The groups are shells around one centre, one inside the other: the same stretched ball of 6 dimensions in 8 sizes.
(in the rows, 128 means zero)
Some rows, each with its group after it:
[122 186 141 109 146 100 142 178 113 127  88 198 109 101 194 102 141] | (7)
[151 172 106 111 141 136 155 191 162 132  84 152 129 100 120  97  85] | (2)
[170 148 106 102 167 186 174 203 152 165  86 142 152 101  73  83  90] | (3)
[141 150 150 120 111 121 139  64 167 152 148 113 120 174 100 141 153] | (4)
[118 138 183 122 107  99 104  49 111 151 151 127 119 175 139 146 198] | (1)
[133 145 120 123 119  97 127 123 129 136 101 125 112 123 122 118 104] | (0)
[138 102 108 146  97 115  36  84 118 128 100  89 136 142  81 135 144] | (3)
[142 169 121 113 156 118 167 124 139 159 108 174  96 136 139 111 144] | (6)
[115 133 121 144 102  56  70  50 105 127 111 129  83 153 148 145 163] | (7)
[140 133 138 110 137 131 149 145 114 157 106 120 135 119 100 105 106] | (4)
[146 128 109 121 142 141 103 170 108 142  78 136 140 102 104  98 118] | (6)
[154 168  84 124 129 124 132 159 179 125  85 144 115 114 112 110  90] | (0)
[172 173 105 118 127 170 149 134 226 141 118 129 139 149  73 120 117] | (5)
[130 151  82 154  96  64  59  57 157 110  99 134  77 154 138 148 147] | (3)
[158 134 149 114 111 178 114 131 173 146 129  94 177 147  60 122 132] | (4)
[136 147 109 124 112 107 106 160 139 117  84 122 129 104 119 112  86] | (7)
[130 195 133 108 159 106 163 167 129 139  93 210  96 113 190 103 150] | (5)
[120 101 172 124  99 111  74  93  80 143 124  88 151 140 104 130 152] | (1)
[158 175 136 100 133 180 152 224 182 127  95 142 176  98 103  93  91] | (7)
[120 122 152 124 113 108  72 136  80 130  98 124 144 115 133 116 147] | (7)
[167 135 142 106 132 187 163 127 178 170 135  96 164 151  43 115 117] | (5)
[141 180 114 116 143 110 158 137 157 140 101 172  97 129 146 113 128] | (2)
[145 122 160 112 132 160 119 122 116 163 125 116 159 143  86 115 159] | (0)
[151 137 158 120 106 161 111  86 173 150 146  99 159 172  72 137 163] | (7)
[124 135 185 115 110 134  84 135 102 133 122 127 166 132 132 122 172] | (5)
[121 147 141 121 139  89 125  98  91 152 110 163  94 138 159 121 168] | (0)
[172 144 125 117 119 197 116 151 199 141 118 104 179 141  49 116 124] | (5)
[136 129 125 137  98 120  54 107 137 120 105 111 142 139 107 133 150] | (6)
[126 134 160 129 106 110  82  70 120 140 133 124 128 163 127 140 187] | (4)
[125 170 168 102 141 111 170 141 116 151 120 165 118 127 161 111 143] | (4)
[124 158 147 116 115  98 120 146 123 123 103 140 126 115 150 116 119] | (2)
[138 160 125 116 140 138 100 199 118 123  75 171 144  93 149  97 136] | (1)
[134 132 140 130  99 124  68 113 134 123 112 112 147 138 110 130 148] | (0)
[150 194  81 120 154 110 169 151 179 137  86 188  81 120 147 107 111] | (5)
[141 168 132 134  92 120  83  86 194 114 128 128 129 165 120 146 162] | (3)
[135 196 130 113 133  97 175 118 174 137 119 172  90 142 160 123 130] | (1)
[132 149 179 102 125 138 142 147 120 148 125 131 154 128 126 112 138] | (2)
[130 154 143 119 144 106 140  90 114 160 122 164  97 151 146 124 177] | (6)
[128 179 147 104 146 117 146 194 114 131  88 184 127  96 175  96 129] | (4)
[158 148  97 119 117 156 109 203 172 116  76 111 163  93  81  99  64] | (3)
[150 166 104 129 112 119 125 105 195 129 114 127 113 149 104 131 118] | (2)
[140 134 150 124  92 135  93 107 159 129 128  91 157 147  87 134 130] | (2)
[137 132 146 134  92 133  56  94 147 124 123 107 153 154 101 139 168] | (1)
[144 172 121 110 134 139 130 209 149 119  79 159 145  91 137  96  99] | (0)
[151 178 133 100 141 162 151 233 159 125  84 158 163  87 127  88  91] | (6)
[146 112 161 102 140 176 127 183  95 160 103 108 183 106  77  94 117] | (5)
[141 111 191 105 121 170 120 122 107 167 140  94 182 146  74 117 158] | (1)
[112 133 149 126 120  71 106  80  81 144 115 138  97 141 154 129 158] | (4)
[113 125 167 122 134  91 103  78  60 160 122 149 107 147 154 126 195] | (1)
[114 142 141 125 134  69 119  83  79 150 110 158  83 139 165 125 165] | (6)
[129 137 163 121 106 128  85 123 122 130 119 121 154 137 122 126 158] | (0)
[156 151 135 113 112 160 134 151 183 135 117 104 162 131  76 116 101] | (2)
[120 119 154 127 126  89 108  46  82 166 133 129  98 165 129 137 187] | (7)
[165 160 119 101 149 167 196 169 180 161 110 126 141 122  74  99  79] | (3)
[155 173 112 107 133 155 146 221 173 121  79 144 155  88 112  92  73] | (6)
[125 119 139 122 109  98 105 124  98 136 103 100 132 118 110 117 103] | (3)

New rows. What belongs after each?
[149 145 112 133 105 133  83 117 172 122 106 117 138 141  96 129 132] | (2)
[152 166 109 110 152 148 147 201 145 138  78 165 134  96 123  91 103] | (2)
[119 162 169 112 115  93 137 109 123 137 128 142 118 140 156 127 146] | (0)
[155 146 127 131  90 142 106  72 209 133 141  88 142 175  66 147 134] | (7)
[120 132 151 126 120  97  89  95  91 141 114 139 119 140 143 127 173] | (2)
[129 167  96 146 108  70  81  66 160 116 105 155  76 155 154 145 162] | (5)
[154 146  86 140 101 115 103  79 197 128 114 102 110 157  78 139 111] | (7)
[137 135 189  93 150 162 159 158  92 173 125 138 163 125 114 100 153] | (1)
[158 144  78 138 124 130  99 100 175 137  98 127 110 146  85 127 131] | (7)
[156 188 139 103 128 166 160 185 201 129 112 147 157 122 112 107 109] | (7)
[136 127 108 130 111 114  74 155 117 118  79 114 139 103 109 112 101] | (5)
[147 122 173  96 135 177 145 177 111 162 116 105 185 114  77  98 115] | (1)
[162 174 138 106 106 177 140 191 217 117 113 111 182 119  80 111  83] | (3)
[120 149 151 128  97  84  98  77 133 127 127 124 113 153 142 141 154] | (2)
[175 124 113 124 113 190 112 115 199 151 124  78 169 156  21 125 117] | (3)
[139 138 111 129 141 108 120  88 119 157 107 146  95 146 119 123 157] | (4)
[131 121 168 120 107 136  84 110 112 142 125 105 160 143 102 127 162] | (0)
[128 163 172 117 112 121 112 105 142 134 134 146 136 153 145 132 179] | (1)
[135 160 171  98 145 137 169 152 120 158 122 154 137 127 136 106 141] | (0)
[132 124 195 102 133 139 159  84 100 183 154 114 143 163 100 125 171] | (3)
[154 135 118 138  82 138  78  64 203 127 135  79 142 175  60 150 138] | (1)
[147 101 144 121 131 153 105  95 106 171 123  99 149 150  66 120 156] | (7)
[156 159 111 118 128 134 162 110 187 151 121 122 116 148  86 122 106] | (6)
[155 119 167 111 122 183 123 108 147 167 142  93 175 161  54 124 158] | (1)
[127 154 168 102 139 123 153 162 101 149 110 151 137 113 146 103 131] | (2)
[151 163 142 113 130 153 140 129 171 147 124 141 141 147 107 120 149] | (0)
[135 129 161 110 134 152 104 173  92 145 100 134 166 109 118 102 146] | (6)
[135 106 127 143  85 114  41  72 129 126 116  80 141 153  82 143 149] | (1)
[134 158 102 128 137 103  99 149 120 125  77 170 105 110 153 110 139] | (4)
[125 151 122 127 113  87 101 130 122 120  94 139 112 117 146 120 119] | (2)
[133 131 152 126 117 102 131  23 133 168 154 114 100 189 104 148 179] | (5)
[111 121 156 129 129  73  99  48  61 161 125 143  89 158 153 135 196] | (5)
[124 168 143 108 129  96 154 166 121 130  97 153 118 104 159 105 100] | (6)
[147 158  95 128 145 114 132 107 147 149 100 162  91 141 125 119 146] | (6)
[148 158 164  94 123 176 144 227 151 128 101 121 194  92 102  92  86] | (3)
[167 127 114 115 137 180 135 146 160 160 108 104 158 132  48 107 110] | (7)
[159 144 127 123  92 151 122 100 212 133 135  77 153 160  53 137 103] | (1)
[146 172 150 111 112 146 135 148 183 127 122 131 152 136 114 121 125] | (0)
[131 153 157 110 112 117 141 138 140 135 120 118 140 127 121 118 108] | (0)
[124 129 162 132  94 109  60  75 119 129 130 113 139 158 123 143 182] | (7)
[141 175 106 126 116  97 139 105 182 128 111 142  95 143 130 129 115] | (0)
[147 142  94 140 103 111  88  85 174 126 108 111 112 151  93 137 125] | (0)
[124 172 156 104 125  97 164 161 129 131 108 148 122 110 158 109 100] | (1)
[145 178 128 106 129 146 133 227 157 113  79 156 158  84 137  93  89] | (7)
[141 106 135 130  94 137  67 116 128 131 111  75 164 133  68 127 120] | (1)
[144 152  73 147 104  90  82  78 178 118  97 127  89 149 111 139 126] | (1)
[141 178 148 109 105 140 126 183 181 109 107 132 162 113 126 113 101] | (1)
[135 135 121 122 147 100 147  85 105 169 112 144  89 145 121 120 146] | (1)
[130 145 173  97 140 151 127 222  85 137  89 149 175  82 140  86 120] | (3)
[144 109  90 145 107 117  53 103 127 128  89  98 128 131  80 126 124] | (3)
[146 177  69 129 137  90 145 136 170 127  80 163  77 118 137 114  92] | (5)
[162 147 127 119 121 170 121 123 185 146 123 115 154 151  70 123 138] | (4)
[137 168 147 112 113 115 151 130 165 133 122 129 128 135 125 122 111] | (2)
[157 135 111 115 137 164 117 186 139 141  84 125 158 103  83  97 101] | (4)
[119 163 153 131  87  82  85  76 151 113 130 131 115 158 154 147 163] | (1)
[154 166 129 109 140 141 181 115 177 161 128 138 118 151  99 118 124] | (7)
[117 185 129 128 120  56 134  79 141 127 117 175  67 149 188 137 157] | (5)
[147 206  89 109 161 119 173 217 166 123  66 205 101  85 169  88  91] | (5)
[140 141 134 114 120 137 115 174 130 130  94 121 154 105 109 106 102] | (2)
[147 144 125 114 123 131 146 145 151 143 107 111 137 122  91 111  88] | (4)
[142 161 138 114 125 120 160 107 164 149 128 130 116 149 112 125 123] | (2)
[133 158 161 101 146 122 178 135 117 163 122 152 120 131 137 109 135] | (4)
[134 110 150 129 102 103 119  20 132 166 154  78 113 185  75 150 152] | (3)
[149 164  97 122 134 117 147 131 168 139  98 144 105 129 114 115 104] | (2)
[120 136 128 131 127  81  94  89  90 142 103 149  94 137 152 127 165] | (0)
[124 181 155 114 119  95 142 120 145 129 121 161 110 138 167 126 146] | (4)
